The rows are grouped in 3 ways, from coarse to fine. Each group lies inside one group of the grouping before and may be the whole of it. The rows also spread widely along 11 directions, which tell nothing about the answers.
Some rows, each with its group in each grouping after it:
[  1  -2   6   1 -28 -17   1  -3 -27   9  57  -3 -13  -4   1  -1   3   2
  18  19  35   6 -14   0  45   4 -12  15 -23   3  10 -29  30 -16   2 -15
 -16   9 -10  40 -19]
tope gof K784
[  5   3  14  10 -15   9 -21  -7   7  -8  -3   5  -9   0   6   4  11   3
  16  24   6   1 -22   9  20  -4   9   4  13 -12  -6   4  23  25   1 -11
  -2   1  -4 -17  -3]
tope teku K435
[ 12 -16  25 -32  40 -23  35 -34  21  -4 -10 -18  -8 -13  -3  -5 -15 -24
 -27 -20   4  -1  34 -41 -26  15 -46 -30 -18   5  10 -15 -18 -23   2  21
 -15  12  37  50  -9]
gimi bev K23
[  3 -16  -5  16 -15  -8  -7  14 -38   6   4 -11   2 -11 -18  11   9  -9
  -3 -20   0  -5 -10  19 -19   9  -2  16  -8  10   1   3  -9   9  -6   7
  -9  -5  -1  -6  14]
tope Koga K139
[ 26   2  18  17 -18   7   0   1  13  -2 -14   8   9  -1   8   0 -11 -13
   9  24  14   5  -1  -5  -5  -3   6   3  12 -10   7 -14  -1   8   8  16
   9  22   4   7 -12]
gimi digak K401
[  9   4  19  14  -8  -2   2  -1   3  -9  13  11   0 -10  -1  10 -10   2
   9  24   4  -5   3  -9   4   6   2   3  -6  -7   7  -1  16  -3  -3   2
  -1  17   1  13   0]
gimi ziva K294
[ 45  -3  13  17 -62 -48 -23   2 -25  81  -4 -25  34  17  -4  35   7  17
 -14 -16   2 -21 -11  54 -53 -33  -4  25 -23  60  27  10   0 -26 -30  34
 -10 -18   2  16  52]
tope Koga K807
[-12  -1  -5  22  14  16  -6   9   8 -26  -1  22   2  -1 -15   3   7  -8
  15   8  -5   4 -16 -13  10   9  14  10  24  -3 -11 -13  21  16  -2   5
   0   2  -2 -34 -17]
tope gof K777
[ 24 -47  17  20  20  -7   5 -31  15   5 -17 -16   5   9   5  -8  -1 -10
 -19 -10  12 -18  24 -20  11  -7 -24   9   4  -8  10  -6 -33 -14  16 -10
  -5 -20  26   6 -19]
tope Koga K193
[ 17  14   6  17  13   0 -26 -23  26  35 -18  23  32  27  10  -2   0  10
   4  14 -27   3  -5   9 -10 -23  33   9  15  42  25  -1  20 -22 -25  25
  18 -32   7 -31  16]
tope zufi K48
[ 27 -27  24 -12  23 -27   5 -30  22  24 -50 -17  20  -9   8  12  -2  -5
 -30 -10   3 -25  25  -6 -42 -10 -27   9  -5  13  17  -5 -20 -34   3  11
 -30   4  40  15  10]
Maku Nak K151
[  9  10   0   2  12   9 -19 -10  44   6 -50  15  30  14  13   0  14  11
   4  20 -16  -2 -23   8 -23 -25  28   3  41  19  -1  -6  24   6  -8  21
  -1  -9  15 -52  -8]
Maku zem K902
[ 10  31  -7 -35  23 -13   9 -12 -15   8   9  13   8 -14  16 -19 -20 -23
  -7   1  -6  22  13  -9 -20  13   6 -24  -9  14  29 -27 -21 -12 -12  32
   3   6   3  26   0]
Maku Zibid K586
[ 19  46  21   9  40 -16 -17 -20  63  23 -30  38  35   5   2  34 -31  27
  -8  40 -46 -22  22 -19 -37 -21  32  -9  21  24  24  11  22 -29 -43  32
   2 -15   8 -32  42]
tope zufi K344
[  9 -10  11   5  -7 -16 -11 -10  -1  19   0  -5   7   0  -1  10  14   7
   1  10  11  -7  -8  10   4 -10  -5  22  -5  18  10 -10  26 -20  -6  -2
 -23  -2   7   5   4]
tope gof K784
[-16  -3 -18  10  31  -7   9  11   4 -12  18  13  20 -10 -26  10  -1  10
   0  -1  -5  -3  -9 -22  -5   4   5  13  20  14 -10 -26  21 -10  -9  15
 -20  -8   0 -26 -25]
tope Koga K139
[-11  22  33 -44  18 -11 -20  -3   0 -34 -15  -4 -36 -65  19  15  10   4
   6  60  20  -2   1  -3  17  13  -5   5  -8 -45  -1   1  47   4   3 -35
 -67  46   5  19  20]
tope gof K777
[  1  36  25 -11  32  -8 -14  -2  30 -10 -19  27   3 -26   7  19 -17   5
   4  46 -16  -5  11 -20 -18   7  13  -5   2  -4   8   0  34 -15 -19  14
 -23  24   6   3  29]
tope Koga K193
[ -7   1  -1  24  59   0 -16 -18  49  11 -17  24  40   6 -12  20   1  36
  -8  19 -38 -25   7 -18 -13 -25  32  20  33  28   9   6  34 -32 -25   7
 -18 -39  15 -61   5]
tope Koga K139
[-14  13 -14   1 -26  10  -1  25 -25 -26  13  12 -14   0 -19  -4  12 -21
  25  -9   7  26 -46   5   3  20   4 -12  18   6 -26 -19  21  50  -3  24
  17  19 -16 -17 -21]
tope zufi K48
[ 39  -7  20   5 -17 -23 -13 -12  -6  39 -24  -6  17   4  13   1  -7 -13
 -10  -1   8   1   9  17 -25  -8  -5  13 -14  22  27  -9 -18 -21  -7  24
   2  -2  10  24  23]
tope zufi K48
[-14  -3   1 -20 -21 -26  24  18 -35 -20  22 -16 -28 -17 -32  14  10 -23
   3 -31  20   6 -24 -10 -11  31 -42 -17 -16   7 -27 -17  13  25  -4  17
 -15  34   0  31 -10]
tope zufi K344
[  6  11   8   4 -31 -13   2   5  -8  -6  34   1 -14  -4  -7  17  -6   2
  13  20  22  -4 -16  -4  20   4 -12  -4  -2  -9  -6 -14  19  14  -4  -3
  -5  15 -12  16 -10]
tope gof K784
[  0 -12  19  25  19   5   2  -8  18  -5  -4  11   5  -6 -14  15  -7   1
   1   5 -16 -15  16 -18  -9   9   3  11  -6   4  11  11  13 -18  -7   2
  -1   4  17  -2  11]
gimi bev K23
[ -3  28 -10 -20  24   6   2 -17  19   4  24  33  23   7  20 -25  -9   4
  18  34   1  24 -15 -18  21  -9  23  -5  17  20  13 -48  35 -21  -5  18
   1   0   1  -2 -39]
Maku Nak K151
[  6  21  14  -2  -2   1 -16  -4  10   6 -17  19   3   6   3   3   4 -14
  10  11 -10  12 -12   4 -16   2  10  -4   1  21   7  -5  25   1 -16  24
   5  10   4  -2  21]
tope gof K777
[ -3  -5   6   4 -14  -5 -12   2 -22   3  -7  -6 -11  -3 -13  11  22 -10
   4 -11  -1   0 -20  19 -12   7  -4   8  -9  17  -2   7  21   9 -11   5
  -9   5   5  -3  19]
tope gof K784
[  4  -1   8   2  -4   2   0   4  -2 -14 -10   2  -9  -2  -6  -1   0 -21
   2  -5   2   6 -11  -8 -11  12 -12 -14   7  -2 -12  -6  -4  25   1  17
   6  11   5   0  -3]
tope Koga K139
[ 27  18   0  -4 -17  -4  -1   9 -13  13  21  24  16   0  24 -29 -24 -25
  18  30  29  38  -5  -7  14   8   6   7  -7   6  22 -58  -2 -15   7  32
  10  21 -13  44 -25]
tope Koga K139
[  0  27  19  -7  -2 -19   5  27  30 -12 -23  23   7 -10 -21  33 -12 -11
   7  10  -1  -2 -15 -24 -48  16 -18 -10   5  17 -23 -18  38   3 -16  50
 -13  51   5  13  13]
tope Koga K139
[ 10  19  31 -25  19  16 -19 -39  29  -2  -7   8 -11  -9  41 -24   0   4
  13  55   0  18   5  -4  30 -13  18 -11   2 -11  24  -2  34  -8   2 -14
  -7   4  14  11  -3]
gimi bev K23

New rows. What belongs after each?
[  0  11   1 -27  34  -5   4 -16  16 -13  -4   4   1 -15   5  -9  -1  -4
  -3  16   2  13  -5 -17   1   1  -3 -14  19  -6  -1 -24  12   7  -2   9
 -21   0   5  -5 -23]
tope teku K435
[ 26 -13   2  -7  41 -10   1 -34  11  19 -22  -2  29 -14  23  -9 -17   5
 -25  14  -5 -12  32  -5 -11 -17   9  11  13  -4  36 -16 -36 -32   2  -2
 -19 -26  22  -8  -9]
Maku Nak K151
[ 19  -2  -3  34  -7 -21  -1   9  11  18  -3   6  30   5 -26  39 -16  17
 -10  -5 -12 -26   0  -1 -31 -11   7  12  20  16   3   0  -9  -3 -21  25
   2 -16  -4 -33   8]
tope zufi K48
[ 27  25  14   8 -28 -31   7   5 -10  40  33   7  20  -1  -9  28 -30   5
   0   6  -8  -6  13   6 -35   1   1   0 -33  33  33  -5   6 -33 -29  39
   6  11  -3  42  33]
gimi bev K23
[ 37  19   5 -11 -28  -9 -14  -2 -25  19  -9  -3   2  -9  23  -9 -10 -19
  -1  18  13  20  -5  29 -12  -6   9  -3   0  -5  26 -17 -24  14  -6  18
   4   1  -9  15  12]
tope gof K784
[ 15  14  27   4 -19  15 -17 -16  34  -6 -29  -3  -9   9   7  14   6   9
   8  21 -14  -8 -18  11 -12 -19  10 -25  27  -4  -7  29  18  41  -9   5
  13   1   9 -32  13]
gimi bev K23
[-13 -10  17  19  16   0  -6 -17  17   7   7  17   2  17 -15   6  14  -5
  12  -7 -13  -5  -6 -17   8  10  -6  13 -18  34   1   1  46 -27 -10   6
   0  -2  16   8   9]
tope teku K435
[-22 -20   7  -6  42  -2   8 -26  15  -6   0   6   0  12 -16 -13  24 -15
   2 -23  -8   9  -8 -27   6  13 -19   2  -8  34  -6 -16  38 -22  -2   9
 -13  -5  25   6 -17]
tope teku K435
[ -3  21  19 -27  16  -7 -18 -21  10   1 -12   2 -11 -12  11   3  15   1
   3  21  -6   5  -8   3   1  -5   5  -9   0  10   7   3  38  -1 -16   0
 -23   4  10  -1  19]
tope gof K777
[ 10  45  17 -15  -2 -19   0   6  27  -3   6  24   2 -11  -1  25 -22   4
  10  41   4   1  -7 -19 -13   1  -1 -15   6   1  -1 -21  35  -3 -20  27
 -13  30  -6  15   8]
tope gof K784
[  8   2  29 -30 -19 -16  10  -6 -11  -9 -32 -31 -27 -19  -9  15  16 -26
 -11 -18   5  -2  -9   8 -45  11 -35 -34 -10   1 -13  18   3  35  -4  20
 -15  35  22  26  23]
gimi digak K401
[ 30  33  16 -16   4 -31   1  -9 -18  29  12  10   8 -20   8   8 -34 -17
 -10  11 -10   8  26   2 -33  14  -1 -11 -35  10  40  -9 -19 -26 -25  32
  -4   7  -2  50  41]
tope teku K435
[-10  22  -2   5  11  20  -3  41 -48 -49  -7  16 -21 -69 -17  14 -18 -26
   9  17 -21  12  11   7 -31  48  28   4  -7 -46  10  14 -16  34  -8   4
  -7  37 -12  -9  34]
gimi bev K23
[ 20  16  17  25  16  -2 -16 -16  62  19 -14  30  35  24   6  18 -17  23
   3  37 -16 -17   2 -20  -6 -28  19   5  28  21   7  -8  27 -21 -16  22
   6 -15   7 -28   1]
tope Koga K139
[ 16  21  45 -71  -4  15 -10 -48  -2 -13 -26 -19 -54 -10  56 -55  13 -47
   8  22  16  48  -6   7  17   9 -21 -58 -20 -13  14   0   7  33  14   1
   9  29  24  59   6]
gimi bev K23
[ -6   4 -10  17  -4  18 -16  17 -13 -13 -17  18   4   2 -12  -2  17 -16
  17   0  -9  17 -31  15  -9   8  23  12  21  10  -5  -9  19  24  -8  17
   8   3  -5 -37   0]
tope gof K784
[ -3  10  -5 -29  -2 -14   9 -20 -18  -1  20 -22 -17   0 -10  -1  12  -6
  -6 -21  -2   8 -23   7  -4  -1 -17 -37   7  10 -10   1   1  36 -14   9
  -5 -18  -1  -4  -9]
tope teku K435
[ 28  14  28  30 -25 -11 -18 -11  38  30   3  18  18  28   8  23 -14  15
  11  31  -1 -18  -4  -5   1 -21   5   4   1  22   9  -1  26 -16 -15  18
  13   0   1   5  14]
tope Koga K193
[ 10  -9  12  12 -75 -20  -6  13 -27  19  34 -17 -14  17 -10  15  19  -2
  20  -7  36  -2 -43  21  13  -3 -26   4 -17  23 -17 -11  30  20   1   8
   0  21 -10  31  -7]
tope Koga K193
[ 18  16  -8  -8   2 -30   7   7 -16  18  -3  -2  17 -14 -15  19 -18  -5
 -16 -12 -10  -1   4   6 -46   2  -1  -8   5  17  12 -12 -22   1 -25  39
  -6  -6  -4  -2  15]
tope zufi K48
[  6 -17  23  15   9   5 -12 -28  28   9 -25   5   7  15   6   7   7   3
   0   5 -10 -22   2  -5   0 -10  -2   6   3  13   4  11  13 -13   2  -6
   2  -4  27 -12   6]
Maku Nak K151
[ 25 -25  -8  42 -19 -37   6   9  -7  44   7 -12  42  18 -34  40  -6  18
 -19 -32  -6 -34   1  11 -44 -18  -8  26   3  43  10  -4 -17 -22 -22  32
  -7 -27   2 -16   9]
tope Koga K193
[ 44  19 -26 -49   0 -37  33 -12 -27  16  27 -24  16 -16  13 -23 -34 -20
 -25  -8  28  32   4   0 -21  -8 -19 -40  20 -11  19 -59 -69  23  -5  42
  -6 -18 -15  27 -46]
tope teku K435
[ 23 -26  -3   9   5  -9  16 -10  28   5 -27  -4  28  17  -3  -1  -3 -10
 -14 -20  17  -8   1 -19 -19 -10 -18   1  28  10  -4 -30 -28  -1  15  25
   2   0  18  -9 -42]
Maku Zibid K586
[ 23   6 -14   6  -8   0  24   4 -14 -12  24  -7   5  -9 -10   1 -31 -10
  -8  -5   1   6   6  -6 -13   3   2 -26  21 -21   7 -14 -49  36  -4  21
  19 -10 -11  -9 -26]
gimi bev K23
[ 30   2   7  11  16   3  -4  -5 -11   5 -23   1  14 -25   6   3 -25 -11
 -15   8 -22  -1  31  10 -36   4  22   2   1 -14  37  11 -43  -1 -10  14
   5 -10   7  -8  28]
gimi bev K23
[ 20  -8  16  29 -21   0 -13  -9 -14   5 -14  -9 -13   6 -10  21   0 -11
  -8 -12 -14 -19   3  18 -14   0   0  -6  -1  -7   7  32 -28  27 -12  -4
  18 -16   4 -17  34]
tope gof K784
[ 54  10  53  32 -32 -31 -19 -29  71  51 -16  12  26  32  17  45 -29  26
  -5  43   6 -43  20 -10  -9 -38  -9   8  -3  15  21   7  14 -38 -17  12
   4   1  13  19  32]
tope gof K777
[ 25 -34  14   7 -40   1   1 -22 -40  14  17 -19 -17   7  21 -24   3 -27
   3 -11  34   3   1  14  31   6 -23   5 -28  -8  17 -12 -35   3  26 -19
  14   3  12  44 -15]
Maku Nak K151
[  2 -21  -5  14  29   7 -12 -17  -5   6 -15   4  14   2   0 -15  16 -10
  -4  -8  -9   6   2   4   2  -4  15  23   9  16  19 -10  -1 -14  -2   0
  -7 -27  13 -26  -4]
tope gof K777
[  3  23   9  18  -7   5  -9 -15   5  -2  26  15 -12  16  -8  14  -9   2
  11  12 -18  -8  -6  -5  14   1  11 -21   3   4   4  14  10  18 -22   1
  25 -16  -6 -13  15]
tope gof K784
[ 19  -1  10  12   2  -2 -13  -5   5   5 -47  -2   6   1  -7  17   3 -14
 -12 -10 -18  -9  -1  15 -43  -3   4  -3  14   7   5  15 -18  19 -15  22
   3  -7  11 -28  30]
tope gof K784
[ -5 -39  30  46 -64   8 -11  10   4  -8 -24  -9 -23  29 -25  30  35 -16
  20 -30   9 -32 -35  11  -5  14 -29  11 -17  15 -34  32  26  28  12  -7
  20  31  20   0  16]
Maku zem K902
[-38  30 -25   2  35  29 -15   9  -6 -35  20  21   7 -29 -15   3  20  31
  22  39 -30   9 -31   6  16  -7  60   6  45  -6  -4   5  58  29 -20 -12
 -22 -15 -15 -79 -17]
gimi digak K401
[-10   8   7   5  -6  -3 -26   9 -24  12 -13   9   4 -17  -4  17  20   1
   9   1 -16  -7  -9  26 -23   9  22  23 -19  25  16  19  31 -14 -14   2
 -17  15   6  -5  42]
Maku Zibid K586
[ 38 -22  22  -8  21  -9   8 -37  12   7 -28 -29   2 -16  16  -2 -16  -6
 -32   0  -1 -14  38  -4 -19 -12 -13 -14   7 -23  26  11 -53   1   6  -5
  -9 -19  25   5   2]
gimi bev K23
[  1 -30  -3  37   5   2  -5 -18 -20   4  35 -10  -4   3 -12   6   1  13
  -6  -8  -8 -26   9  -1  31  -4   4  12  -2  -6  10  18 -17   1  -3 -31
   3 -44   1 -20  -3]
tope Koga K139
[ 19  -8  19  16   2  -8 -33 -23   5  33 -36  -7  13   3   7  16  14  15
 -10   5 -21 -19   2  29 -19 -23  19  19   4  22  23  28   5 -12 -18  -3
  -8 -29  15 -30  40]
tope zufi K48
[ -3 -14   1  14  10  -8  10   0  -8 -17  13  -6  -7  -9 -22  13  -4  -5
  -7 -12  -1 -15   4 -18  -1  11 -15  -5   4 -10 -11   1 -12  14  -2  -1
  -4  -6   5  -9  -7]
tope Koga K807
[ 11   8   1   8 -22 -15   3  -4   9  18  14   5  13  15  -4  15  -6   7
   5   1   1 -12 -13   0  -9  -7  -1  -5  -2  23   4  -9  10  -6 -12  18
   8   0   3   3  -3]
Maku zem K902
[-33  20  -9 -76  31 -20  24   9 -36 -45  -3 -17 -35 -60  -9  -5  15 -27
  -7 -11   8  20 -16 -11 -27  39 -28 -35 -11 -11 -18 -20  16  24  -4  12
 -49  44  12  25  -6]
Maku zem K902
[ 16  -3  -4   7 -33 -21  -7   4  -4  30   7  -6  25   9  -2  17   8  17
   2  -1  16 -12 -21  19 -12 -20   2  16   7  29   7 -14  11  -8  -5  14
 -12   0  -2  -4 -10]
Maku Zibid K586
[-22  10  -2   3  31  20 -25 -16 -25   0  13  25  -7  -4   6 -25  20 -13
  19  13 -22  25  -7   8  26  14  34  18 -16  24  27  -2  40 -21 -15  -9
   1 -16   4  -9  18]
tope gof K784
[-17  20   7 -79  21 -24  -5  -7 -37  -4  -4 -20 -24 -47  16 -21  28 -15
  -2   9  16  34 -20  13 -13  14 -17 -12 -20  16   3 -25  43  -4  -7  10
 -60  29  11  41   7]
tope Koga K139
[  9   7  -4   3  24 -11 -20 -16  13  20   9   6  28 -11  14   4   2  36
  -2  43  -2  -9   0   7  15 -31  31  25  22   8  23 -14  26 -25 -13 -10
 -35 -28  -2 -30 -10]
tope Koga K193
[ 16   6 -12   6 -34  -7 -18  18 -18  19 -17  -2  23  -3  -2  15  12   6
   4  -4   2  -2 -27  38 -32 -13  21  14  19  20   5  -4   0  18  -8  22
  -5   3  -8 -29   4]
Maku Zibid K586
[ 42  30  36 -16 -13  -1 -26 -53  18  43  15  14   0  29  62 -41 -15  -8
  15  52  12  26   8   3  43 -24  12 -17 -20  17  45 -20  11 -28  -5   5
  25 -13   5  51   6]
tope Koga K193
[ 10 -13  -7  28 -18   1   4  24 -29  -4   6  17   8   0 -16  -7  -9 -34
  12 -15  13  19  -8  -4  -5  27  -2  21  -8   8   4 -32 -14   1   6  27
  20  17  -6  14 -13]
tope zufi K48
[-29 -10  -8  -9  64 -15  -1 -27  -1 -10  29 -13  -1 -31 -18  15  12  37
 -17   9 -20 -28  14 -17  19  -8   7   8   8  -1   6  14  27 -22 -18 -35
 -52 -40  13 -34  -2]
tope Koga K807
[-10   9   9 -11  25 -11  18 -23  15 -10  27   5   0  -1 -10   5  -4  10
  -2   5  -9  -5   2 -26   2   1  -8 -21   0  13   1  -5  28  -9 -16  10
  -9  -3  11   5 -13]
gimi ziva K294
[  8 -10  16   6  16  -8  -6 -19  11   8   4   3   5  -1   8  -2  -2   2
  -2  14   6  -6   9 -16  13  -4  -7   9  -6   6  10 -11  11 -23   1  -4
 -13  -5  12  13  -4]
tope Koga K139
[ 43  16  14  28 -47 -15 -10  -5  -4  36  21   4  12  23   8  15 -25   1
   3  14   3 -10   0  14  -5 -15   5  -8  -5  11  20   1 -22   6 -16  21
  29 -12 -12  14  17]
tope Koga K193
[ -5  28   1  -2   1   7  -4  13  -5  -7  -1  29  14  -5  -6  -3   2  -9
  19  13 -15  25 -22   3 -24  10  24  -2   3  26   5 -15  39   3 -18  39
   7  21  -4  -6   5]
gimi ziva K294
[ 12  -1  14  -9  18   9 -12 -57  28  18  10   7  -2  38  32 -41   6  -4
   8  16   3  19  -5 -14  49 -20   4 -19  10  22  16 -18  15 -10   1  -3
  25 -34  15   2 -27]
tope zufi K48
[ 27 -15  20  -4 -13  -1  -3 -19  -9  10  -6 -14   0 -11  25 -21   2 -13
   1  23  28  11   6   7  16  -7  -4  11  -6 -11  23 -18  -6  -7  18  -7
 -12  10  11  29 -16]
gimi digak K401
[ 67  54  24 -22 -13  -2 -30 -20  24  31 -51  18  22 -11  66 -12 -40  -9
  -4  66  -6  13  21  25 -29 -25  40 -19  13 -20  51  -8 -42   3 -11  26
  18   4  -1   7  34]
Maku zem K902
[ 27  12  10 -11  -9 -12  -7 -13   6  18  -7   5   9   6  19 -13  -9 -11
   3  16  14  18  -6   1   1  -9   0  -6   7  11  14 -28   0  -3  -3  23
   5   2   2  15 -10]
tope zufi K48
[-21 -29   4  24   0  34 -15 -13 -38 -15 -26 -18 -24   5 -22  -8  47 -25
   3 -45 -34  -1 -20  29 -14  12  13  -5   1  15  -5  52   1  45  -5 -10
  19 -22  20 -45  27]
gimi digak K401
[ 39 -11  36  21  17 -42  26 -10  59  16 -34   1  38  -3 -22  55 -40  13
 -35  -1  -8 -49  44 -39 -69  -9 -32  -3   3   8   7   2 -19 -37 -15  40
 -16  15  28  15  17]
gimi ziva K294
[  0  11 -11  20  45  -5  21  -6   2  -2  36  36  19   2 -21  -3 -35 -19
   0  -8 -23   7  26 -41  -5  27   8  -4 -10  13  22 -26 -15 -29 -18  30
  20 -14  -2  12  -6]
tope teku K435
[ 49  31  45 -19 -47 -11  -1 -16  62  15 -27   2   3  22  30   9 -21  -3
  10  43  24   7 -15  -7 -17 -26 -19 -37  18   1  -4 -18  17  19   1  39
  16  38   8  31  -9]
gimi bev K23
[-11  -4  -6 -15  13  -8  15 -13 -53   4  41 -17 -16 -19 -15 -10   1 -16
  -8 -31 -16  11  10   6  -8  23  -5 -14 -34  18  25   8  -9  -6 -17   4
  -3 -15   8  24  14]
gimi bev K23
[  5  26   1   3 -11   4 -25   7   9  -1 -31  10   7  -1  -4  17  10   8
   8  15 -19   3 -32  23 -27 -13  28  -8  36  10  -9  11  21  38 -22  21
   5  -4  -7 -53  16]
tope zufi K48
[  3 -28  22  31 -40 -15  -5  10  15  14   5   1   7  26 -18  18  20   0
  18  -6  28 -12 -28  -8   6  -2 -29  28 -12  35 -21 -18  50 -18   8  13
  -6  25  12  22 -12]
tope Koga K807
[ 38  -1   9 -25  10 -20 -12 -52  19  54 -26 -16  29  24  36 -19   4   6
 -23  -2  -3   0   9  17 -17 -39   3 -11   9  39  38  -8 -18 -26  -8  17
  -2 -36  23   2  -1]
Maku Zibid K586
[ 18  -1  26  27 -25 -12   7  -9   9   0  49  14 -13   8   1  12 -28  -6
  14  27  27 -13  15 -32  44  10 -20   2 -23 -18   9 -18   3 -16   5 -13
  10  17  -4  46 -11]
tope gof K777
[  7 -22  28   2   6   9 -38 -18  -4  13 -57 -11  -5  -5  16  -8  36 -12
  -2   0  -9   0  -8  29 -15  -5   5  22  -7  16   9  23  19  -3   2  -8
 -17  -3  26 -10  37]
tope Koga K139
[ 29 -21  15  56 -35 -30   8  -6  14  39  27  -4  22  38 -29  44 -20  13
 -10 -22  -3 -45  10 -11 -15 -13 -21   5 -12  31   4  10 -15 -18 -19  20
  20 -21   5   8  12]
tope Koga K193
[ 16   0  16  11 -25  13  -8  -7   5  -7 -21   7 -14  21   6 -13   4 -29
  13  -3   6  16 -20   0   6   5  -6 -18  12  -1  -9  -6  -7  37   4  16
  34   8   3  -3  -7]
tope zufi K344
[-10   2  10  16  -2  -5 -18  39 -30 -15 -15  20  -1 -48 -17  27   6 -11
  15  23   3  -1  -5  12 -20  32  13  49 -20  -8   8  -7  35 -17  -6   1
 -38  45  -3   8  35]
tope gof K784
